There are 7 hidden switches. A switch that is on adds its own fixed numbers to the row, and there is some noise. The rows also spread widely along 10 directions, which tell nothing about the answers.
Known rows, each followed by its switches (1 for on, 0 for off):
[ 27  16  13 -19   2 -10  -6   6  21   8  12 -23 -10 -16 -10 -13  -1   6
  -1   6] : 0 1 1 0 1 1 1
[  8 -17   5 -21  -8  -6   5   8  10  17  -2  -3  11  -7 -17  12  23  -1
  10  -4] : 1 1 0 1 1 0 0
[  9   3  -5   9  18   5  -5  -5  16 -29  -3  -7  10  -5 -16  -4 -20 -11
  -4   7] : 1 0 0 1 1 0 1
[  7   1   4   4  10  -3 -11   7  28 -30 -20   5  12   0   1   1   7  15
 -11  14] : 1 1 0 0 0 1 0
[ 17  11  14   4  12   2   3  -1   7  -5  21 -15   2 -29  -8   6   7 -17
   6  -2] : 0 1 0 0 1 0 0
[ 14   2   7 -30 -22 -11   6   4  29   4 -11 -17   1  -1 -16 -18  16   9
   7  14] : 1 0 0 1 1 0 0
[ 10   2  11   6   3  -5  10   0   0 -22   3  -6  -3  14  -6   2  10   9
 -21   9] : 0 1 1 1 1 0 0
[-16  28 -32  -5 -11  -3  12  -3   6  -5  14  -2 -25 -17   5 -23 -28  21
 -11  16] : 1 1 0 1 0 0 0
[  5 -11  13  -4  15  -6  -1   3  -8  17  29 -19   4  -9  -8  10   6  -6
  -2 -11] : 0 0 0 1 1 1 1
[  9  11  10 -11   2   2  -4   3  11   5   6  -2  -1 -13 -23  19 -18   6
   9  -5] : 1 1 0 0 1 1 0
[ -2  -4   2 -17 -10  -3  -3  11   5  14   0   0  -9   5  -7  -9  18  24
 -19  -2] : 0 1 0 0 1 0 0
[  6  19  18   2   5 -10  -4   5   6  -1  11  -4 -11  -5  10  13  16  25
 -16  10] : 0 1 0 1 0 1 0
[ 12  12   9  -7   4   4   7   6   8   0   8   5  -5 -26   6  -1  33   0
 -10  -5] : 0 1 0 0 0 0 0
[ 12   2   7 -13  13  17  -3   3  -8   8   8   7   0  -9 -22  16  -3  -3
 -16 -24] : 0 1 0 0 0 0 1
[ 21   4  16   7  26   0 -16   7   2 -10  -2  16  -4   4 -10  24  15  13
 -32 -14] : 0 1 1 0 1 1 0
[ -2  -6   0  -5  11  -4 -14   6  17   0   2  -3   8 -10   1   3   3   7
  -4  -1] : 0 0 0 1 0 1 1
[ -1 -24 -23 -12  -3 -16  20  -3  -2  -7  14 -19  14  -6  -4   6  -2 -11
   9  22] : 1 0 1 0 0 0 0
[ -6  -5 -15 -15  -8  -3  -5  -2  18   6   5 -11   1  -9 -23   2 -31   1
  15   3] : 0 0 1 1 1 0 0
[  7 -14   4   1  18  -6 -12   5   5   1  11   0  10 -13   2  30  13   0
  -1   0] : 0 1 1 0 0 0 0
[  5 -10  -1  -5   0  -8   7   6  12 -10  -8   3   7   5 -10   1   7   9
  -5   3] : 1 1 1 1 1 1 0
[ -7  -2   4   7  11  14  -9   1   1 -11   6   3   5  -1 -22  16 -26   1
  -6 -11] : 0 1 0 0 1 0 0
[-8  0 13 -1 -3  4  8  3 -5  6 14  8 -4 -6 -5 26  8  9 -1 -8] : 0 0 1 1 1 0 0
[ 17  27  29  -9  -3  11  -5   2  22 -10  -7  -6 -10  -4  -8 -10   8  15
 -13  -2] : 0 1 0 1 0 0 0
[ 20  -7  17   6  25  -7 -11   3   5 -18   4  -6  10   3  -1  18  11   2
 -18   2] : 0 1 1 0 0 1 0

New rows, each followed by its switches (1 for on, 0 for off):
[  1  -7  17   3  10  12 -17   9  22  -5 -12  12  13 -10 -12  11  13   3
   1 -17] : 0 1 0 1 1 0 0
[ -2   0   1   9  13  -8 -19   0  29  -8   9 -19   8 -24   1  -5  -5  -6
  15  11] : 0 0 0 1 1 0 0
[ -7  -8   7   5   7  -6  -1   6  -5   6  14   0  -3  -1   7   4  29  12
 -19  -4] : 0 0 0 1 1 0 0
[  8 -21   5  -2  11  -2   5   1  10 -14  -4  -2  22  -4  -6  15  17 -12
   4   1] : 1 0 1 1 0 0 0
[  3 -37 -16   0  18 -16  -7   0  13  -4   5 -15  31 -17  -1  13  14 -23
  16   9] : 1 0 0 1 0 0 0
[ 0 -2  8 -9 -7 -5 -9  9 14  3 -1 -8 -3  2 -6 -2  9 19 -8  8] : 0 1 0 0 1 0 0
[  9 -13  23   9  18   2  -2   0  -3 -22   0 -16  13  30 -20  -2  -9   6
 -22  -4] : 1 1 0 1 1 1 0
[  1  24  28  -9 -16   1  -4  12  26   2  -9   9 -12  -7  -2   6  16  33
  -1   3] : 0 1 0 1 1 1 0
[ 16  -1 -23   6  28   6  12  -4 -16 -12  20   6   1 -21 -18   5  -8 -25
 -19 -13] : 1 1 0 0 1 0 1
[ 27   7  15 -10  10  -9  -2   4  20   2   2  -9   5 -19 -14   8  17  -6
   7  -2] : 1 1 0 1 1 1 0
[  6  -9 -13  -7  12  -9   0   1  12  -6   0  -6   9  -9  -3 -12   8  -3
 -10   1] : 1 0 0 1 0 1 0
[ 15   1  28 -12   3   4   8   2   1   1   6  -8  -2   9 -18  -2  11   4
 -16 -16] : 0 0 1 1 1 1 0
[ 16  11   5   1  14  -8   2   4   6   1  12   2  -8 -17  -1   6  13   4
  -8  -5] : 1 1 1 1 1 1 0
[ -2   9  10   3  10   7 -19   5  14  -8   1   0  -4  -5   2   2  -3  18
 -15   0] : 0 1 0 0 0 0 0
[  3   7  -1   4  19  -6 -16   3   8   0   7   5  -7  -8  -2   2   6  13
 -22  -7] : 0 0 0 1 1 1 0
[ -1  -2  15  -2   1  -2  -5   6  13   5   9 -10   0 -10   1  -6  20   6
  -3  -3] : 0 0 0 1 1 0 0
[  7 -28   3 -24  -5 -12   5  11   9   8  -5 -14  17   9 -13  -9  21   5
  -4   4] : 1 0 0 0 1 1 1
[ -7  -1  -9  -2   3   3 -11   0   9  -2   3  -3  -2   1 -20  -3 -23   9
 -10  -4] : 0 1 0 1 1 0 0
[ 35   6  -9 -17  13 -19 -15   0  28  -3   0 -20  -3 -16 -19 -16  -5  -5
  -7   8] : 0 1 1 0 1 1 0
[ 22  18   9  -6   9   3   1   4  13 -17  -3   7  -4 -12  -4  18   6   7
  -8   9] : 1 1 1 0 0 0 1
[  6  -8  28  -3  -8 -20   0   8   8  -3   0 -16   5  20  -2  19  24  25
  -5  20] : 0 1 0 1 1 1 0
[ 15  14  32 -10  10   0 -14   1   0   3  11 -17 -12  16  -8   2   1  23
 -31  -4] : 0 0 0 0 0 1 0
[  7 -14  -6   2  17 -22 -12   2  16  -6   8 -16   7  -2   0   1   1   4
  -3  12] : 1 0 1 1 1 1 0
[ 23   1   4 -27  -8  -5   0   4  23  10   0 -13   0 -16 -23  -3   5  -4
   9   0] : 0 1 1 0 1 0 0
[  1  19  -1   8  18  11 -15   3   4  -7  -1  26 -18  -6  -5   3   9  17
 -36 -18] : 0 0 0 1 1 0 0
[-15 -12 -14  -8  -5  -5  -1  10   7   4  10 -14   0  -4  11 -27   3  16
 -13  10] : 0 1 0 0 0 0 1
[ 15  10  22   8  16   7  -9   1  17 -16   8 -14   3 -15  -9  -5   1  -7
  -4  -2] : 0 1 0 0 1 0 0
[ -1 -10  -2 -11   8   3   2   3   0  10  11  -2  -1  -5  -1 -10  10   3
 -13 -16] : 1 0 1 1 0 0 0
[ 17   2  10   5   5  -7   5   4  19 -22  -6   2   6  -8  -1   7  26   0
  -4  11] : 0 1 1 1 1 0 0
[ -2  18  33 -17 -26   6  18   5  10   3   0 -12 -14  12  -6 -15  14  27
  -6   6] : 1 0 0 1 1 0 0
[  2  -5   7   9  12 -16   8  -2  -4  -7  27 -30   1   0   3 -11   6  -3
 -10  10] : 0 0 0 1 1 1 0
[ -6   5 -12  13   9  -2   5  -4  -5 -18  14  -6  -8   2  -5 -12 -12   6
 -23   5] : 0 1 0 1 1 0 0
[ 16 -19  17  -9   7  -5   1   3   8  -5  -1 -13  13   7  -3  -1  33  -3
 -12  -1] : 0 0 1 1 0 0 0
[ 18  11  12  -7  -4  -8   6   0  15 -19  -2 -22   0  10 -17 -12  -7   9
 -10  18] : 0 1 0 1 1 1 1
[ 35 -14 -10 -10  22 -28 -13  -5   4   1   8 -23   3  -1 -16   5  24 -15
 -18  11] : 0 0 0 1 1 0 0
[ 11  23   4  10  15  -8 -10  -3  19 -17  13 -11 -10 -14  -5   0 -22   8
  -5   9] : 0 1 1 1 1 1 0
[  7 -12  18  -1   2 -10  -1   7   8  -7   6 -16  10   1   8  10  28   7
  -4  17] : 0 1 0 0 0 0 0
[ 25  14 -19  -7  13 -13  -2  -2   5 -10   8   0 -15 -12  -8   4   4   0
 -23  14] : 0 0 1 0 1 0 1
[ -4 -32 -12   5  21   1  -5   3   0  -6   4   2  27  -9  -7  21  -1 -14
   4  -6] : 1 1 0 1 0 0 1
[  6  -3  28 -13   2  12   3   4  -5  10  10   2   4  -6 -11  26  18   0
  -4 -16] : 0 0 0 0 0 0 0
[ 19   3   6  -7   2 -11   2   3  11  -3   4  -8  -5  -5  -6  -1  21   3
 -11   5] : 0 1 1 1 1 0 0
[ 14 -14   0   9  35 -12 -29   5  11   1  12  -4  14 -21  -8  24   5 -10
  -1  -6] : 0 1 0 0 1 1 0
[ 12 -28  -7 -28  -2  -9  -5  11  20  11 -15   0  16   1 -25  -4   7   4
   1  -8] : 1 1 1 0 1 1 0
[ 13  15  19 -11 -10  -8  -1   4  28   1   2 -14  -5 -13  -7  10   3  13
  19  16] : 1 1 1 1 1 0 0
[ 11   0   9  -4   4 -23  -1   2   4   4  12 -11   0  -4  -3  29  14  10
   3  17] : 1 0 0 1 1 1 0
[ 11  -4   4 -11   6  -7   5   2   2  -4   1  -6  -2  13 -14 -10   3   9
 -21  -6] : 1 0 1 1 1 1 0
[-7  8 18 -4 -5  2 -6  2 13  0  5 -2  1 -8 -2 26  0 14  7  6] : 0 0 0 1 0 0 0
[ -9 -23  -1  10  13 -12  -1  -5 -17 -13  17 -17   8  22   0  16  -2   6
 -21  14] : 0 0 0 1 0 0 0
[  5   0 -19   1   5  -2  11   1   7 -25  -2   6  -3  -5  -3 -19   9   0
 -24   5] : 0 0 1 0 1 0 0
[ 10 -17  15   8  18  -4  -9   7  11 -20  -4  -7  13  11  -1   1  16   7
 -14   5] : 1 1 1 0 1 0 0
[ -1 -11  -6   1  11 -13 -15   1   4  -4  14 -26  -4  12  -3 -20  -5  11
 -24  11] : 0 0 0 0 1 0 0
[  1 -17  10  -3  14   2  -2   6  -3   0   2   5   7   8   2   5  25   8
 -20 -13] : 1 0 1 1 0 0 0
[ 12 -10  14  -2   8 -10  -7   2  13  -3   5 -22   9   2 -11   1   8   1
   1   9] : 1 1 0 1 1 0 0
[ 13  -7  14  -6  13   1  -8   2  -3   0  -2   7   9   5 -17  42   9   6
  -8  -6] : 1 1 0 1 0 0 0
[-12  -7  27   5  13  21   2   9  -8   4  20   2  12 -13  -2  19  -3   2
   0 -24] : 0 1 0 0 0 1 1
[  3 -24  15   0  18   4  -4   9   9  -5  -2   4  21  -1  -8   7  18  -3
  -4 -18] : 1 0 1 0 1 1 0
[ 23  12  36  -9   4  -1  13  -4  10  -7  18 -34   7 -10  -7  -2   7 -12
   7   8] : 0 0 0 1 0 1 1
[  1  -5   0  10  17   4  -2   4   5 -13   6   0   6 -10  -3  -6   7  -2
 -12  -5] : 1 1 0 0 1 0 0
[  7   8  11   1  14   8 -13   0  18  -2  11 -12  -1 -14 -17   3 -27  -1
  10  -9] : 1 1 1 1 1 0 0
[ 11  -4 -16   5  27   2   2  -5   1 -23  10  -2  10 -11 -19   6 -29 -19
  -7  -4] : 1 0 1 0 1 1 1
[ 11 -19  -1  -3  16 -11 -11   0  16  -5   8 -26  21 -12  -7   9  -7 -13
  14  14] : 1 1 0 1 0 0 1
[ 13 -14   0  -3  20  -2  -1  -5 -11  -3  10  -6   9   8 -28  12  -6 -12
 -19 -16] : 0 0 0 1 1 1 0
[  1  -1  22 -10  -7  -2   7   3  14  -2  14 -30   9  -8  -4  -5  -7   4
  13  10] : 0 1 0 0 0 1 0
[ 21  -3   5   3  25  -9 -27   3  40 -16  -8 -12  14 -19   1   0   5  -4
   6  10] : 1 1 1 1 0 0 0
[  7  -3   7   5  17 -14  -5   3  -2   2  13  -2  -2  -4   4   9  27   7
 -21  -2] : 0 0 0 1 1 1 0
